The first 5 rows are patterns. Each new row is the sum of 2 different patterns, raised or lowered, with some noise. Before adding, each is slid sideways (what falls off one end comes back at the other) and multiplied by a number that may be negative. Names go in the order of the patterns.
In the rows, 128 means zero.
Known rows, each followed by the names of its patterns:
[117 166 119 101 136 143 106 129 147 116 128 123  78 134 125 130 119 122
 150 128 118 139  96 120  78 175 166 123 123 138 130 108 107  78]
gekop
[120 126 101 132 145 118 132 146 126 136  89 114 130 133 127 131 158 127
 178 110 135 130 120 135 141 134 125 114 145 115 124 126  81 142]
koro
[115 152 178 111 153 120 125 130 130 128 103 130 138 160 135 137 127 117
 124 129 135 104 117 141  78 107 120 137 121 151 147 136 111 154]
vukeg
[178 125 139 124 127 131 131 131 162 137 148 152 144 148 117 123 169  87
 143 137 136 125 124  92  98 174 122 122 125 139 150 134 109 126]
fiti
[140 131 114 114 134 123 156 115 113 118 122 140 131  90 128 139 119 120
 140 167 129  99 157 125 124 147 128 139 117 140 126 109 148 114]
milum

New rows, each followed by the names of its patterns:
[139 133 126 137 174 117 121 144 153 137 128 124 154 169 113 162 140 146
 169 145 140 127 187 132 130 153 131 150 141 128 150 150 150 177]
fiti milum
[114 162 131 126 115 107 115  99 122  68 127 121  87 111 113 117 106 134
 138 104 119 132 112 161 142 115 137 131 111 103 129 114  90 121]
koro vukeg
[129 119 134 133 126 112 138 139 142 173 131 146 130 120 117 145  94 122
 132 135 145 120 104 104 144 117 123 127 114 131 135  79 115 150]
vukeg fiti
[191 198  87 158 167 169 153 149 187 174 209 106 176 156 159 167 173 172
 165 124 174 134 146 143 103 185 156 133 176 156 176 151 172 185]
koro fiti
[129 140 150 141 117 185 137 136 150 122 140 129 146 116 104 162  82 134
 130 122 118 154 146 154 110 138 120 142 184 119 111 124 137 128]
vukeg milum
[197 151 159 148 167 152 152 124 144 189 175 134 159 174 146 151 150 147
 173 139 119 162 138 157 148 159 172 158 159 158 142 149 123 204]
gekop milum
[160  97 183 130 137 175 130 156 171 188 104 131 158 137 117 130 125 190
 153 101 142 131 143 115 145  90 155 109 133 129 120 120 121 153]
koro fiti
[ 99 167 141 143 153 136 152 150 122 191 132 163 159 165 190 169 182 124
 178 157 153 165 135 142 169 148 151 166 145 159 156 152 129 151]
koro fiti
[ 68 110 110  85  98  73  77 121  84  95 108  80 121  54  90 124  71 104
 139 112  57  94 117  86  89 105  74 131  88  57 120 101 104 109]
fiti milum
[114  56 141 108 118  99 121 141 103 122 136 109 135  68 109 124 111 111
 120 144 131 154  90 118 113 115 129 105 123 118  93 130 106 138]
koro milum
[124 159 150 145 180 118 130 151 128 170 167 146 150 128 185 159 156 140
 138 141 184 161 146 163 154 160 121 134 215 143 159 149 144 137]
vukeg milum
[111 110 111  89 130  66 169 169 109 119 108 111 101 104  73 116 174 110
 119 109 136  96 119 140 116 122 109  59 133 103 115 109  89 145]
gekop koro
[133 151 151 132  90 148 118 143 139 138 146 139 124 149 139 163 143 142
 150 131 183 144 162 145 169 121 135 165 144 132 139 136 198 152]
koro milum
[127 121 109  75 105  79 136 149  38 121  82 101 100  95  99  73  67 102
 105  89  92  80 104  98  60 145  61  81 106  58  78 126 137  53]
vukeg fiti
[148 110 150 115 186 186 153 120 151 168 133 137 179 130 152 164 145 198
 179 154 158 175 156 139 147 145 141 136 171 197 208 112 118 151]
gekop koro
[100 121 131 113 109 116  88 119 116 109 107 121 127 106 132 127 139 112
 120  89 116 120 123 114 109 123 123 103 123 105  87  93 139 133]
gekop koro
[117  88 142 116  85 165 116 108 115 104 134 166 153  85 109 122 158 109
  89 119 145 110  43 117 133  97 120 119 107 111  85 119  86  96]
fiti milum
[158 188 181 164 191 162 164 144 160 172 195 171 172 162 168 153 166 173
 123 164 173 127 135 164 183 159 187 192 164 161 166 153 187 207]
koro vukeg
[102 145 156 131 129 126 147 162 140 112 119 191 119 137 126  98 140 126
 131 141 143 169 143 152 169 120 134 138  88 146 145 137 132 158]
koro fiti
[ 99 111 111 100 116  41 136 121 105 117 125 142 111  93 164 100 123 136
 120 171  91 138 118 120 135  88 137 117  89 105 114 145 155 102]
koro milum
[141 137 117 133 131  97 158 155 162  87  99 123 136 117 139 146 155 193
 135 104 137 156 131 129 149 134  99 149 142 141 183 121 128 155]
gekop milum
[188 169 147 182 178 173 178 138 186 169 167 179 175 145 161 185 146 139
 181 183 166 231 178 188 163 222 165 176 225 157 177 169 167 211]
koro vukeg
[191 149 127 152 146 142 135 157 132  96 158  91 147 114 150 155 128 170
 161 135 164  82 124 100 193 184 147 170 158 195 112 131  96 126]
gekop koro
[124 153 157 113 121 147 110 128 134 157 141 123 132 127 116 117 122 103
 137 115 121 140 124 140 116 124 131 112 146 132 114 159 118 124]
koro milum
[126 180 154  90 142 137 169 140 110 130 155 138  73 141  91 154 131 131
 141 133 101 131 128 129 111 131 155 143 132 164 126 132 151 137]
koro fiti
[135  87 142 103 143 128 148 168 133 117 146 140 149 138 154 151 138 187
 127 136 157 151 150 131 133 127 129 136 151 162 141 129 132 143]
koro milum
[106 115  96 142 105 123 115 101  93  94 155 105 109 126 115 133 117 105
 122 156 117 129  91 125 126 122 122 133 126 159 137 122 132 117]
fiti milum
[ 85 135 124 135 146 141 123 134 127 145 100 115  85 178 159  95 129 134
 131 115 111  85 119 141 120  97 125 134  99 138 150  96 151 119]
gekop fiti
[ 66  49 112  71 119 104 130 134 153 112  69 121 155  89 114 133 112 139
 105 116 116 186  99  95 116 119 103  92 111 157 121 140 111 165]
gekop koro
[144 173 156 154 151 155 152 143 163 149 158 176 128 183 155 148 149 168
 159 197 176 126 159 163 172 153 128 158 178 154 124 162 173 161]
fiti milum
[129 121 143 149 173  95 181 146 122 118 143 100 100 104 153  89 135  96
  40 149  89 127 108 126 135 115 148 133 108 102  89 106 125 135]
koro vukeg
[ 90  97 116  98 109 112 103  82 103 116 137 106 121 106 101 127 101 110
  91 112 112  62  95 100 105 101 115 137 117  93 117 100 117 125]
koro vukeg
[ 94 117 110  98 139 123 128 119 103 134  89  97 131  34 132 107 110  80
 105 100  76 139 123 105 119  83 115 107 103 104 143 137 112 157]
koro fiti
[150 142 183 143 158 153 165 152 136 147 172 137 147 137 186 144 130 140
 154 135 130 133  82 166 132 148 151 140 138 139 153 156 128 143]
koro vukeg
[129 129 176 123 142 133 115 137 121 124 132 122 184 139 161 106  97 140
 150 119 133 147 155 178 128 107 132 165 128 104 144 134 108 157]
gekop milum
[147 139 130 138 148 112 111 131  79 145 133 127 108 134 165 134 130 190
 148 145  87 129 114 122 125 148 140 137 162  77 149 123 135 142]
koro vukeg
[ 99 111  83 112 128 103  92  58 119  97 113 100 104 132  94 152 104 111
 111 106 116 127  95  90 111  93  97 100 101  49 110  64  78 103]
koro fiti
[113 121 137 130 168 150 113 119 159 119 141 180 148 148 113 155 135 139
 148 118 143 136 167 139 129 149 120 143 139 131 110 129 147 117]
vukeg milum
[118  83 111 109 129 109  93 132 108 115 130  93 110  77 131 135 105 103
 111 110 113 103  63 130 138 104  96 124 130 123 135 106 109 114]
gekop fiti
[109 138 102 112  81 112  68 111 103 107 111 128 103 138  71  91  93 121
 105 109 156 113 148 118  99 110 108 108  95 108 109  87 151 116]
gekop koro
[143 106 138 132 137 155 146 156 160 148 189 126 193 170 164 154 187 159
 111 154 174 136 154 118 108 185 139 127 161 148 159 156 173 145]
vukeg fiti
[117 106 106 126  97 140 130  77 106 112 121  91 138  92 128  96 134 112
 130 142 100 137 119 104 131 119 123 138 107 131 138 139 120 101]
koro vukeg
[126 141 168 142 137 160 170 136 167 164 161 196 131 147 177 118 161 138
 148 141 134 137 124 217 106 111 139 154 155 152 140 155 225 150]
gekop fiti
[ 60 121 103 121  99 125  92  55 131  83 107 128  98 117 114 120  93 110
  75 127  92 107 116 114 124 104  97 121 110 153 119 129 137 115]
vukeg milum
[154 117 130 178 102 137 140 151 103 120  97 121 177 149 145 139 136 172
 136 131 162 173 151 140 130 139 144 138 131 165 154 180 164 153]
vukeg fiti
[151 188 150 143 168 167 160 162 185 159 165 161 109 160 171 132 153 158
 174 151 144 145 116 173 119 184 182 157 155 164 151 144 166 114]
gekop fiti
[139 172 154 152 142 141 175 146 128 150 124 158 139 157 154 157 150 167
 157 172 166 160 130 134 163 155 144 166 163 162 195 129 151 160]
koro milum
[144  87  95 107 125 108 113 110  97 108 124  94 145 102 116 136 130 116
 105  78 149  90 127 120 105 100 144  85  69 149 109  88  74 116]
fiti milum
[167 142 122 132 147 152 134 149 160 139 203 134 174 119 120 147 153 139
 137 143 165 154 145 119 115 164 131 133 136 143 145 140 143 155]
gekop koro
[119 130 163 135  93 170 184 129 122 131 105 113 119 146 124 139 119 103
 152 122 128 122 157  87 135 158 129 107  96  89  88 166 133 126]
vukeg fiti
[214 177 120 157 163 152 129 128 155 167 174 110 184 116 134 155 157 140
 153 138 152 166 135 122 136 180 160 105 204 135 130 152 165 162]
gekop fiti
[ 88 111 106 107 103  92  96  86 116 118  71 107 120  93 108  93 130 112
  88 137 103 119 121 139 102 105 119 104  94 127 101 121 103 103]
koro milum
[130 167 114 127 130 133 148 109 139 143 120 164 124 163 113  59 134 132
 117 117 131 117 141 165  89 126 140 120 124 145 108 104 170 116]
gekop fiti
